The rows are grouped in 3 ways, from coarse to fine. Each group lies inside one group of the grouping before and may be the whole of it. The rows also spread widely along 11 directions, which tell nothing about the answers.
(in the rows, 128 means zero)
Some rows, each with its group in each grouping after it:
[107 108 113 153  89 101  81 105 137 110 171 105  98 115 165 145 158 140
 155 172 148 123 141]	Fidi bek J_779
[102 148 147 143 100 168 115 144 134 172 161 153 112 159 134 117 150 141
 111 122 148 149 121]	tikel tesi J_250
[115 101 184 137 116 173 131 170 129 137 123 111 138 208 138 159 128 157
 110  91 140 121 159]	revu mus J_783
[124 134  95 128 103 121 106 170 131 131 150 160 157 124 131 146 132 102
 165 103 141 176 131]	sepir Goki J_539
[135 102 132 106 137 113 131 115 120 107 103 110 164 148 137 152 102 128
 136 128 100 113 115]	Fidi nitak J_273
[135 126 150 102 115 167  71 147 158 133 153 135 130 131 138 163 147 116
 131 132 170 126 109]	sepir tik J_119
[109 134 140 137 118 101 110 130 108 116 115 121 117 145 147 129 134 161
 140 111 119 167 162]	sepir tik J_600
[118  95 122 131 111 114  99 105 124  89 158 137 145 109 125  99 147 143
  97 185 117 150 129]	sepir Goki J_448
[150 119 126 117 120 117 109 132 138 128 120 124 152 171 153 120  99 118
 164 116 156 133 130]	revu Foli J_304
[149 125 130 144 119 187 151 148 128 183 120 158 180 128 113 153 133 150
  71 113 132 117 103]	tikel Derir J_493
[ 57 102 151 100  80 164 160 158 132 113 168 150  74 120 101 182 146  99
 127 125  91 141 112]	revu Foli J_703
[158 102 112 106 154  96 107 154 131 123  87  74 148 137 133 149 127 141
 117 129 121 114 177]	tikel tesi J_464
[156 166 129  81 156 113 116 171 145 121 127 148 149 152 129 127 114 120
 193  88 143 161 163]	Fidi bek J_97
[110 126 147  87 139 126 129 150 122 121 146 122 102 151 106 123 131 121
 116 141 111 143 138]	sepir tik J_678
[143 135 124 112 117 135 141 109 138 106 152 155 147  83 121 144 138 134
 151 148 135 128 119]	Fidi nitak J_506
[170 141 110 122 150  98  85  95 133 102  68 120 163  52 164 166 145 194
 133 126 127 136 151]	Fidi bek J_728
[ 88  87 114 197  73  73 115  62  94  92 120 104 124 105 180 148 139 178
 135 157  98 136 132]	Fidi nitak J_863
[ 76  95 156 109  86 131  72 123 128  91 109 116 143 159 169 209 107 116
 165  97 107 139  88]	sepir Goki J_884
[128 114 146  84 128 149  93 138 151 106 128 166 169 138 123 119 123 123
 117 135 124 148 109]	tikel Derir J_544
[ 83 127 160 163  69 127 178  30  91 124 190 120  88 159 137 106 103 155
 141 189 129 110  76]	sepir tik J_600
[106  83 118 184  71 130 205 136 101 131 156 114 120 128 113 167 138 146
 114 132 111 116 156]	revu Foli J_703
[148 147  82 130 153  63 169 138  88 143 134  94 111 123 108  86 123 143
 120 153 109 144 185]	sepir Goki J_884
[126 170 123  91 150 103 127 134 117 130  75 137 125 108 132 133 119 157
 146  92  99 171 148]	tikel tesi J_464
[158 174  78 109 111 135 128 128 151 179 175 155 133 105 119 112 122  89
 175 145 183 130  97]	tikel tesi J_250
[156 118  73 169  99 104 138 141 134 132 196 171 170 118 120  82 144 116
 154 157 156 160 148]	Fidi bek J_97
[121  65 107  92 107 105 109 124 132  82  77 152 201 134 139 155  79  88
 151 107  80 156  78]	revu Foli J_304
[ 94  59 134 158  70 134 149 109 125  84 175 124 142 125 126 176 141 135
 124 168 102 109 118]	Fidi bek J_779
[130 104 115 142  90 107 129 105 135 129 194  76  97 145 139 135 130 120
 155 195 175  75 145]	tikel Derir J_493
[143 139 169 121 108 178 117 162 149 129 110 146 178 145 146 206 126 157
 158  67 165 125 142]	tikel Derir J_493
[135 150 148 120 150 101 157 123 107 120 102  99 119 143 136 146 119 184
 143 111 109 130 177]	Fidi bek J_728
[139 124 137 111 103 139 162 152 154  85 213 137 123 109 102 158 154 122
 179 161 165 113 173]	Fidi bek J_779
[111 155 128 116 123 116 117 102 122 136 154 148 108 139 142  90 125 126
 148 152 127 147 104]	Fidi nitak J_273
[144 127 126 132 129 136 110 135 133 131 108 131 122  94 139 131 160 167
  96 130 137 140 158]	revu Foli J_703
[118 125 159  90 147 168  84 180 148 151 122 110 111 154 139 181 153 121
 108 105 129 112 129]	Fidi nitak J_273
[ 83  92 140 139 108  97  55 164 119 114 117 110 118 185 163 139 141 132
 127 106 112 176 158]	sepir tik J_678

New rows. What belongs after each?
[129 118 118 114 130 120 142 151 126 131 140 119 137 141 122 147 125 111
 140 128 117 121 135]	Fidi nitak J_273
[161 132 109 164 110 152 131 135 131 167 140 174 170 134 135  86 134 142
 106 127 161 154 118]	revu Foli J_304
[116 162 125  97 161 120 102 136 117 152  89 157 118 117 136 100 135 144
 102 112  87 176 115]	Fidi nitak J_863
[102  98  93 108 131  97 107 181 123 122 115 148 139 116 118 135 143  96
 115 114  71 177 138]	Fidi nitak J_863
[124 123 128 148 113  95 119  96 115  99 127 138 154 135 157 113 123 156
 154 136 122 149 137]	Fidi nitak J_273
[166 140  93 115 127 109 129 157 133 125 161 135 163 124 117 121 123 108
 167 134 164 141 153]	sepir Goki J_884
[145  77  63 129 131  80 113 132 122 114 112 126 171  82 125 127 136 109
 104 160  89 139 126]	Fidi nitak J_863
[179 199 103 103 162 105 113 147 129 162 111 124 124 108 136 127 127 143
 172 101 175 148 163]	sepir tik J_678
[150 209  55 147 154  96 171 119  90 252  93  71  53  78 130 133 137 162
 102 123 127 108 144]	tikel tesi J_250
[112 111 106 120 114 111 207 154  99 133 127 152 169 156  98 152  84  92
 156  95  71 147 108]	Fidi nitak J_863
[ 98 138 141 156  97 144 135 106 119 142 166 146 102 123 140 134 152 162
 119 147 124 141 118]	Fidi bek J_728
[ 95 127 117 107 124 107  96 159 134 106 150 170 115 111 121 106 161 127
 125 136  94 197 152]	Fidi bek J_728
[108  94  91 157  88 117  78 131 131 150 126 130 134 134 162 134 132 112
 129 128 134 149 107]	revu mus J_783
[149 116 130  97 138 136  87 102 142 147 110 112 147 170 154 112  92 115
 129 145 152 106  82]	revu mus J_783
[112 132 121 112 122 136 141 127 120 140 105 134  96  86 124 151 143 144
 102 124 101 139 121]	revu Foli J_703
[130 136  77 120 115 113  94 128 136 179 134 110  98 124 150 132 119  91
 152 138 155 121 100]	revu mus J_783
[131 100 131 152  99 118 122 140 124  93 180 143 167 163 127  99 135 138
 137 153 149 155 160]	sepir Goki J_539
[ 76 103 111 137  80 110 178 158  99 146 160 106 104 175 112 180  99  80
 167 104  95 135 118]	sepir tik J_600
[130 123 100 142 116  64 109 123 105  89 108 118 159 127 154 129 116 151
 170 117 120 172 170]	sepir Goki J_539
[148  95 124  70 138 139 111 152 145  98 108 128 170  97 107 187 126 105
 123 124 111 124 114]	sepir tik J_600
[133  87  99 135 119 112 128 103 117 117  90 112 162  78 139 185 131 141
 105 139  86 111 105]	Fidi nitak J_506
[113  98 174  91 131 122 106 160 144  65 129  93 121 153 138 187 143 152
 154 121 118 120 188]	Fidi bek J_779
[124 136 144 102 131 149 125 108 128 139 107 133 122 133 135 132 114 144
 117 127 125 128 100]	revu mus J_783
[120 124 146 118 128 155 142 139 114 158 125 120 127 152 116 151 124 133
  95 120 112 124 108]	sepir tik J_600
[124  99 111 149  86 122 135 143 139  98 211 208 193 162 111  67 127 100
 157 156 135 188 124]	Fidi bek J_728
[134 102  86 120 118  59 114 105 117 122 100  52  96 125 163 159 103 117
 170 144 128  99 144]	revu Foli J_304
[103 110 147 131 106 171 126 129 126 153  93  97 115  97 137 227 155 166
  78 110 104  97 115]	tikel tesi J_250
[126 122  71 170 120 104 107 155  96 226  89  62 126 171 164 184 104 112
 118  86 121 110 110]	sepir Goki J_448
[112  79 123  97 130  91 120 150 122  94 100 104 127 152 129 132 113 114
 124 128  85 144 151]	revu Foli J_304
[ 79 123 152  90 132 132 121 108 110 131 147 122  64 137 109 100 139 131
  75 176  82 142 100]	sepir tik J_600
[131  99  87 140 102  75 104 101 125 110 141 138 145 144 149  69 107 110
 154 162 133 158 123]	revu Foli J_703
[130  96  89 152 122 131  47 175 129 167  80 137 165 104 153 169 164 131
  70  96 113 166 118]	sepir tik J_678
[ 60 107 149  97 105 138 116 119 122 118 125 140  87 145 131 135 123 120
 111 133  81 154  91]	revu mus J_783
[144 133 175 126 150 168  94 137 129 151  61 111 128 137 161 154 149 199
  69  94 132 125 147]	revu Foli J_304
[ 99  58 101 134 101 106  85 176 135 115 137 126 160 162 138 163 133  90
 128 121  91 154 130]	Fidi bek J_728
[110  95 157 140  82 148 100 130 134 101 157 162 179 180 142 139 116 121
 150 120 145 155 101]	sepir tik J_678
[111 128 111 110 126 109  34  84 136  99 125 149 115  54 153  97 169 155
  90 185 116 171 106]	sepir Goki J_448
[ 85  68 125 178  76 131 102 113 118 136 144 101  87 122 156 145 167 149
  74 167 117 119 125]	revu Foli J_304
[100 133 139 138  84 109  43  68 138  79  99 157 147  82 205 174 136 163
 190 114 137 162  94]	Fidi nitak J_863
[ 87 116 167  99 119 163 109 158 139 114 145 172 134 155 120 140 143 130
 108 118  93 168 113]	Fidi bek J_728
[126 125  92 118 142 100  95 141 121 175 107 110 133 175 150 120 102 105
 128 119 104 137 101]	Fidi bek J_779
[161 145 149  98 137 147 144  70 130 124  91 127 146 111 142 140  97 163
 131 136 140 100  90]	revu Foli J_703
[135 139 108  60 136 131  88 173 162 118 136 188 155 132 116 100 115  73
 171 110 141 186 115]	revu mus J_783
[140 124 106 134 108 132 176 141 118 154 122 128 140 130 120 159 107 118
 145 105 128 121 123]	revu Foli J_703
[116  98 148  94 112 102  73 121 149  54 134 153 178 171 156 125 103 118
 190 128 121 165 124]	Fidi bek J_779
[148 166  83  64 130 127  99 168 159 134  78 154 129  35 136 218 133  97
 192  64 138 155 120]	revu Foli J_703
[123 104  82 170  74  73 105  92 120 121 144 129 162 145 165 110  99 120
 179 147 145 144 118]	tikel Derir J_544
[139 108 117 148 114 135 150 106 117 140 129 132 164 122 134 146 120 137
 117 141 119 110  98]	Fidi nitak J_863
[ 81 143 125 114  94 151 101 123 140 130 157 183 102  79 135 152 160 117
 137 131 111 167  86]	Fidi nitak J_506
[107 179  68 117 108  84 156 159 114 174 133 123  76  95 125 163 119 101
 193  95 123 152 148]	tikel Derir J_544
[155 163 122  99 146  99 148 157 120 156 137  82 110 184 127 138  93 109
 195 104 163 118 165]	sepir tik J_600
[120  95 147 123 101 119  72  90 139  89 163 115 125 138 150 122 136 134
 132 182 153 124 113]	sepir tik J_119
[125 129  61 148 113  82  70 149 129 181 117  95 112 127 162 130 141 111
 138 124 140 146 144]	tikel tesi J_250
